The rows of a group lie close to one hidden flat surface of 13 dimensions, which may be shifted away from zero. Surfaces can cross.
Some rows, each with its group after it:
[  4   2  40  13  -3   0  -5  10 -14  14 -27   1  13  25  -3 -21   1  -3
  18]  (2)
[-13   3 -13 -24  33  17  -5 -37   4  -7 -18 -14  38  -1  -5 -36  11  -5
  16]  (1)
[  4  -6  12  -1  -5  20  11 -23 -45  -7 -29  14  12  19  13 -10  33  -9
  48]  (1)
[ 17  21 -23 -13  21  -2 -20  16   7 -15 -10   8 -27 -11  -4  25   3   3
  21]  (0)
[ -5 -22  14  21 -18  24 -26  -3 -19  -8  25 -32  -3   0  17   0 -19  14
 -17]  (2)
[-29 -10  15  19 -33 -12  18 -17  -6   0  -3  40   8 -35  10 -22   2  18
 -47]  (3)
[-10   1  37   0 -18  31   2  -3 -14   7  -5  -3   1   8   0 -31  -6  21
  11]  (2)
[-11   1  22  28 -30  20   6  28  -9  -6 -14   1  11  32   0 -33  -8  22
   6]  (3)
[-14  18 -36   0  19 -13 -12 -18  -4  -2  39 -13  12   6  24 -16  25  -3
  15]  (1)
[ -7 -44  16  17  -9  26   9 -29 -15  12  43  -6  44  -9   6 -19  15  12
   5]  (2)
[-24  -1 -11  11 -19  31 -24  -2  44  17 -21   7  12   2 -47  -3 -36   7
  19]  (0)
[-21  -4 -10 -27  16  -2  -5 -17 -16 -52  -9  18   2  12  24 -24 -18  35
 -50]  (3)
[ 29 -19  21 -41 -29  37   0  -6 -26  10 -17 -29   7 -35  -8 -12 -36   0
  35]  (1)
[  7  -6 -10 -43  -8  15   3  18  21   3 -12   0   9  21 -36  -7 -30  16
  28]  (0)
[ 31  -7 -27   7  15 -58  18   9  -4   4  18  34  44   3   7  -3  24 -20
   5]  (1)
[ 11  -3 -23   2 -46  -5  52 -26 -29  -2  18  16  12 -37  49  -1   0 -22
  -2]  (3)
[ 29   7 -19  16 -57   1  -9  48 -13  13  17  -5 -15  -5 -10   9 -26  -2
  40]  (1)
[ -4 -24  -7 -31  37   3 -10 -46  -7  -4  16  14  17  61   2  32 -10 -14
  18]  (1)
[ -3  21 -33  32 -46   7  -4  36  27   1  -9   1   3  22  -5  -7  -8  -6
  21]  (0)
[-24  41 -12 -17  -6  -6  -2 -14 -10   2   1  19 -44   6  13  12  18  -3
  22]  (1)
[  4 -26  15 -24 -17   7  -3  18   0 -15  10  -5 -33  11  -8  34  -2  12
 -39]  (3)
[ -1 -44 -38   2 -23   5  15  12  24 -11  16  -6  45  27  -5  22   2 -10
  15]  (2)
[  6   6  -8 -26  26  -5 -32  -9 -24 -38  -3   7 -36  -5   2  14  -9  17
 -34]  (3)
[ -8  -9  40  10  63  23 -14  12  17  -9  -1 -23 -20  11 -20  16  18  16
 -10]  (3)
[-11  30  10 -20  37  -6   8 -56  -8   7 -14  12  14  12  13 -26   8 -22
  -6]  (3)
[ 13   5  -4 -50 -23 -26  24 -27  -8  13   8  12  16  16  18 -11  -9 -21
 -23]  (3)
[ -8  -2  -3  13 -12  29  25 -17  27  14  -9 -10  10  -2 -15  14  -6 -33
   4]  (3)
[-18  14  17  23 -41 -25 -18  -8 -14  18   9  29 -22 -12   8  -3 -36   6
 -33]  (1)
[  8  22 -16  36  16  17  -5 -20 -22 -37 -53   6   8  22  -4 -13  -4 -31
 -10]  (3)
[ -5 -11  20  14  30  18  -4   1   9   9 -19   2   4  35 -31  20  22 -12
  36]  (1)
[ 17  12 -27 -15  42 -26 -13  11  36  11  25  -5  10  -5 -28  11  19 -17
   3]  (2)
[-42   5  13  31 -25  10 -25  -3  -5  11   4  22 -20 -34 -10 -13  -2  33
   9]  (2)
[-28  12  10  14 -61  -5   3  -1  14  31  13   4  -7   2   5 -10 -32  -6
 -19]  (1)
[-24  19   1  -2  29  -2   4  27  15 -36 -32  13  -6  33   6 -17   2  26
  -7]  (1)
[ 19  -5  16 -32  11   0  13   7  -1 -11 -43  30 -15 -20  -6  19   0   8
  12]  (0)
[ -4 -40  29  14  20 -27 -18 -22 -12   7  -9  18  28 -23   3   7  -4   3
 -19]  (2)
[ 14   3   3   7 -35  22 -15  27  -1 -15   3 -46 -30  34   1  13 -37 -13
 -34]  (3)
[ -4  19 -23 -25   2 -10   7  -4  44  17  24 -27 -26  11   2  39  17 -33
 -19]  (0)
[ -3 -29  35  37 -17  13  17   4  13  24  -3 -17  -2  11 -14  31  38 -29
 -13]  (0)
[-35 -16 -16 -23  34  20   1 -28   8 -23  17  -2  30  28  16 -16  -1  28
  15]  (1)
[-26   1 -15  24 -15  -8   1  -8  56  34   3  13  -3 -24 -44  28  22 -23
 -16]  (0)
[ 16  37   9  43  43  15   0  -4  10  27  -1 -22  16 -24  -9 -23 -12 -25
  41]  (3)
[ 11  20  -8 -11 -17 -23   6   5  22  20  -8   7  31  35 -21 -30 -19 -25
 -14]  (3)
[ -7   8  -2  -8  48  -6  -4 -14   8   1   3 -20  52  -7   6 -58  18   9
  11]  (1)
[-13 -15  33  13  29  46  34  -4  16 -13 -34  -4  -2 -19  -8  12  -2   3
   3]  (3)
[-21 -12 -55 -11 -15  25   2 -24   7 -20  12 -21  11  66  -2  24  24 -26
  13]  (0)
[ 17 -27  18 -37  29 -27 -12  -1   2  -3 -25  12  15 -10  -5  21 -28   0
  -1]  (2)
[ 34 -22   3   4  26   2 -13   0 -40 -37 -36   8  33  39   4 -17  -1   3
   8]  (0)
[-27  11 -27  23 -19 -21  -5 -20  20  33  27   9  15   5  -4   8  33 -31
  18]  (2)
[ 14  42  -4  -3  -8 -30 -16  16  27  32   3 -12  -3  15 -18 -11 -25 -30
  -5]  (1)
[ -6   8   8 -15  28   2 -20   5   0   5 -10 -23 -15  54 -55  -4  19  -8
 -12]  (0)
[ 11  -2  20 -11  11 -21 -11 -13  -8  30  30  -3  13 -35   6 -16 -17   6
  -1]  (1)
[ 25  -6  -1  24 -16  23 -15   1 -12 -17 -58  10  15  30  -9  12  -9 -27
  26]  (0)
[-10  -1  21  42   7  -2 -23 -25 -18  16  31 -22  15  10  31 -25   9   0
 -13]  (0)
[ -1 -34  -5   0   6  27 -10 -20  23 -16 -50  40  13 -39 -32  35 -19   6
  13]  (0)
[ 24 -27 -20  -9 -21  -6  11   8 -34 -29 -14   8 -12  12  24  54  26 -28
  17]  (2)
[ -1 -38 -11  23   4 -20 -20  30 -12 -42 -10  -2   8   3  26  24 -14  18
 -14]  (2)
[-10  -4  -3 -16   1  -7 -40 -48 -30  -6   6  -4  19   9  24 -23 -40   2
 -21]  (2)
[  6  18  21 -10 -13 -79  13   7 -16  33  -5  33  23  -5  47 -23   6 -10
  17]  (2)
[ 21  -9 -31 -27 -30  -2  23  24   6  -6  42  -8 -12 -22  15  27   8  -2
   2]  (2)
[ -6 -42  14 -12  22  26  -1  12   9 -34  -7   4 -16 -10 -22  32  -1  29
 -27]  (3)
[  7  13 -19   6  12 -30  -9  10  -5  22  17  31  12 -13 -33 -17  30   9
  36]  (0)
[-16 -11  38   5  18 -37 -18  -9  14  21 -16 -18  17  22  23  11 -11 -21
 -18]  (2)
[-11 -29  10  14  13  38 -20 -30 -10   8   4  -6   0   5 -20  25  20  -1
  36]  (0)

New rows. What belongs after each?
[-20  -2 -16 -19  22  -5   2  -2  52 -14 -24  10  34  10 -13 -18 -25  16
 -29]  (0)
[  8  30 -18  -5  33 -31  -4  17  19  23  23   1  -4 -33 -11   1  37  -9
  29]  (1)
[-11  20  18  11 -24  12 -22  -6  -1   4 -23 -11  -8  20  -8 -23 -24 -10
 -29]  (2)
[-46  32   8  13 -16  -4 -14 -39 -12   8   6  21 -24  -4  12 -21  13   6
 -29]  (3)
[ 12  42  43  47  29 -13 -31  32   7  15 -18 -13 -21  -3   6 -17   6   4
   0]  (0)
[-18  41  10   6  24 -28 -14  -3  13  17  10  -4  -8  45  14 -16   5 -12
  -7]  (1)
[ 23  25  23 -21   7 -18 -13  20  11  46  42 -18  -5 -28  -6 -21 -14   9
  16]  (2)
[ 17  14  23 -41  -6 -20  13 -24  -5  16 -33   1  -4  22   3  -2  -4 -38
 -26]  (0)
[ 19  -7  27  10  -2 -22  22  20  26  30   8 -13  41  13  -4 -22   9 -20
 -21]  (2)
[ 44 -40  13 -25  11  22  -7  -9 -39  -9  -1  -1  17   9 -14  14 -19  -3
  27]  (3)
[ -4  -4 -27 -37   2 -10  -9 -24  -7   8  23  17  11 -11 -13 -10  -8  14
  13]  (0)
[-24  -7  27 -21  -1  -4  -2   1 -21   7   0   0  -6  21  47   5  -6  24
  55]  (2)
[ 17  26 -14 -28 -63  -8  18  11 -21  17   6  15 -16  -4  12  -8  -4 -14
  28]  (2)
[-16 -25  33   1  -6  61   1 -17  17  22 -15 -13  -8   5 -42  23 -17  -3
  25]  (3)
[ 31  -6  17 -49  32 -23   9  -3   2  11  15 -31 -11  17  -1  18   5 -21
 -32]  (0)
[  0  39  -4  24  -3  -9  -1  16  12   5 -34  35 -13 -10   8   2  25  -4
  39]  (0)
[  9   2  -7 -23   9  -6  14  -4  -9 -21 -26  35 -25 -18  11  31  30  -2
   9]  (0)
[-12 -25  19   5 -18 -36  -7  -6   7  21  29   8  -7 -65  18  19 -14  10
 -42]  (2)
[ 22  11  38 -13 -11   3  21  15   0  27  23  -5  23 -16  -1 -61 -11  19
 -14]  (2)
[-16  -9  -9  24  -6   4 -20  -3  -4 -18  14   0   6 -16  25 -14 -15  29
 -21]  (0)
[ 13   9 -27   5 -20 -39  21  29  -6 -28   3  28  -3 -25  23  -2  22   2
 -35]  (2)
[ 16  16 -19 -21  -2  13 -14 -46 -17  22 -17  16  30  37  -1  -7   0 -32
  76]  (0)
[-30 -32 -11   6 -17  31   2 -14  -1 -14 -26  18  16  29 -36  -2  11  13
   8]  (0)
[-14  24   3  27  -9  -6 -17  11   4  27  22  -4  -7 -27  -6 -20   9   9
  29]  (1)
[  3  23 -10 -17  47 -21 -22   0   8  11  59 -23   4  44  23  -3  -9   6
  23]  (1)
[-27   6  22  45 -20 -33   4 -27 -13  36  15  38  22   4  14 -22  16  -7
  -6]  (1)
[-20  -2  44   7 -20  22   9  12  19  26   4  -7  -8 -13 -10 -14   1  16
  -2]  (2)
[  7 -43  31   3 -20  20  26  23  11  13 -11  11  -8 -29 -22  36  14  10
  16]  (0)
[ 23  19  31  18  -7  -5 -29  16   6  24 -42  10   6  -6 -28 -23 -35  -3
  10]  (0)
[-20 -20 -21 -19 -23  11  -2 -21  32  12  -5  12   7 -10 -38  14 -17  -1
 -12]  (0)
[ -6  11  24   0 -24   9 -10 -22 -17  17  22 -14 -27 -26  49   3 -17   5
  -9]  (0)
[-14 -16  -1  -8   0 -11  -9   6   2  10  12  -1  18  17 -50 -36  -5  24
 -25]  (0)
[ 25  12 -34 -18  17 -28  -4  11 -17 -38 -44  41  10  12 -16 -10   9   0
  -3]  (0)
[  5  -2 -26   6  11  27 -25  -6  12 -19 -13 -12  12  29   3   9 -14  -4
  27]  (0)
[  6 -11   0   8  33  -5 -19 -21  16   0 -29  47  24 -45 -19   8  -3   9
  20]  (0)
[ 29   7  19 -21 -25  22  -7 -22 -30  15 -15  12 -14 -16 -27  -5 -11 -18
   6]  (2)
[  4 -16  41  15 -44 -21  15  32  30  47 -26  20 -11 -41 -34  34  -1 -22
  -5]  (2)
[-15 -20  -7 -28 -26  23  29  12  21   1   5   6 -16  -5 -13  28  13  18
  22]  (0)
[ 12  -8  14  26  15   4  26 -24  -9  -1   4 -21  19 -14  29   2   1 -34
 -28]  (3)
[-12  -3  -6  26   4  16  -2  23  50  11  14 -31 -10  17 -16  35  23 -13
   1]  (0)
[-19 -35 -30 -14  19  24   4  -4   5 -48  -4  11   9   3   3  19  11  32
  -1]  (0)
[ 28  -1  16 -26  15 -18  -6  20   7   1  11 -16 -30 -30   0  21 -13   5
 -35]  (0)
[-13  18   5 -15  13  14  -1 -13  24   7 -13  19 -26 -26  13  27  13   8
  35]  (0)
[-30   5   1  15  -4  -1  10  -9  18  26  46   7   0 -23   5  -8  43  12
   9]  (2)
[  6   5  17  48   3  12 -38  -9   5  31  23 -39 -19  -2  -4  30  15 -31
   0]  (0)
[ 25  20 -16  13 -14  -3   0   1 -25  11  -1   6  29  29  -3 -33  -8 -19
  41]  (3)
[ 21   4   1 -24   8  -1   9   1 -19  -3   6   6 -40 -21  22  42  33  -5
  28]  (0)
[ 18  -8  18  -8   4  20 -21  -4 -31  -2 -20   2   0  12 -14 -10 -16  12
  34]  (0)
[ 30 -24 -22 -36  23 -27 -20   3 -20 -17   1  11  -8 -15   8  51  -6  -9
  29]  (2)
[ 17   5 -24  40  41 -19 -53  -1  21   4  28  -3  20 -38  -1   2 -13   4
   0]  (0)
[ 37 -21  -8  37   6  -8   4  67  -5 -15  -5  18   7  -3 -25  24  24   6
  40]  (1)
[-14   1 -31  -4  -4 -13  -5  22  16  -5  27  32 -22 -14 -13  29 -10  25
  15]  (1)
[-28 -27  14 -17 -19  21   4  -7  24  12  14 -14  -7  -1 -25   6 -15  19
 -28]  (0)
[-10 -24 -42  12   6  15 -27  -9   6 -27   4  -6   0  16 -36  28  12  -6
 -11]  (0)
[ 27 -45  34 -33  30  -1  15 -34  18  -1 -36  13  50 -17   7   7 -33 -10
 -32]  (0)
[ -9 -57  14  44 -22  15  11  -8  -3  -3  -6  23  31 -25 -11  11  16  12
  -9]  (0)
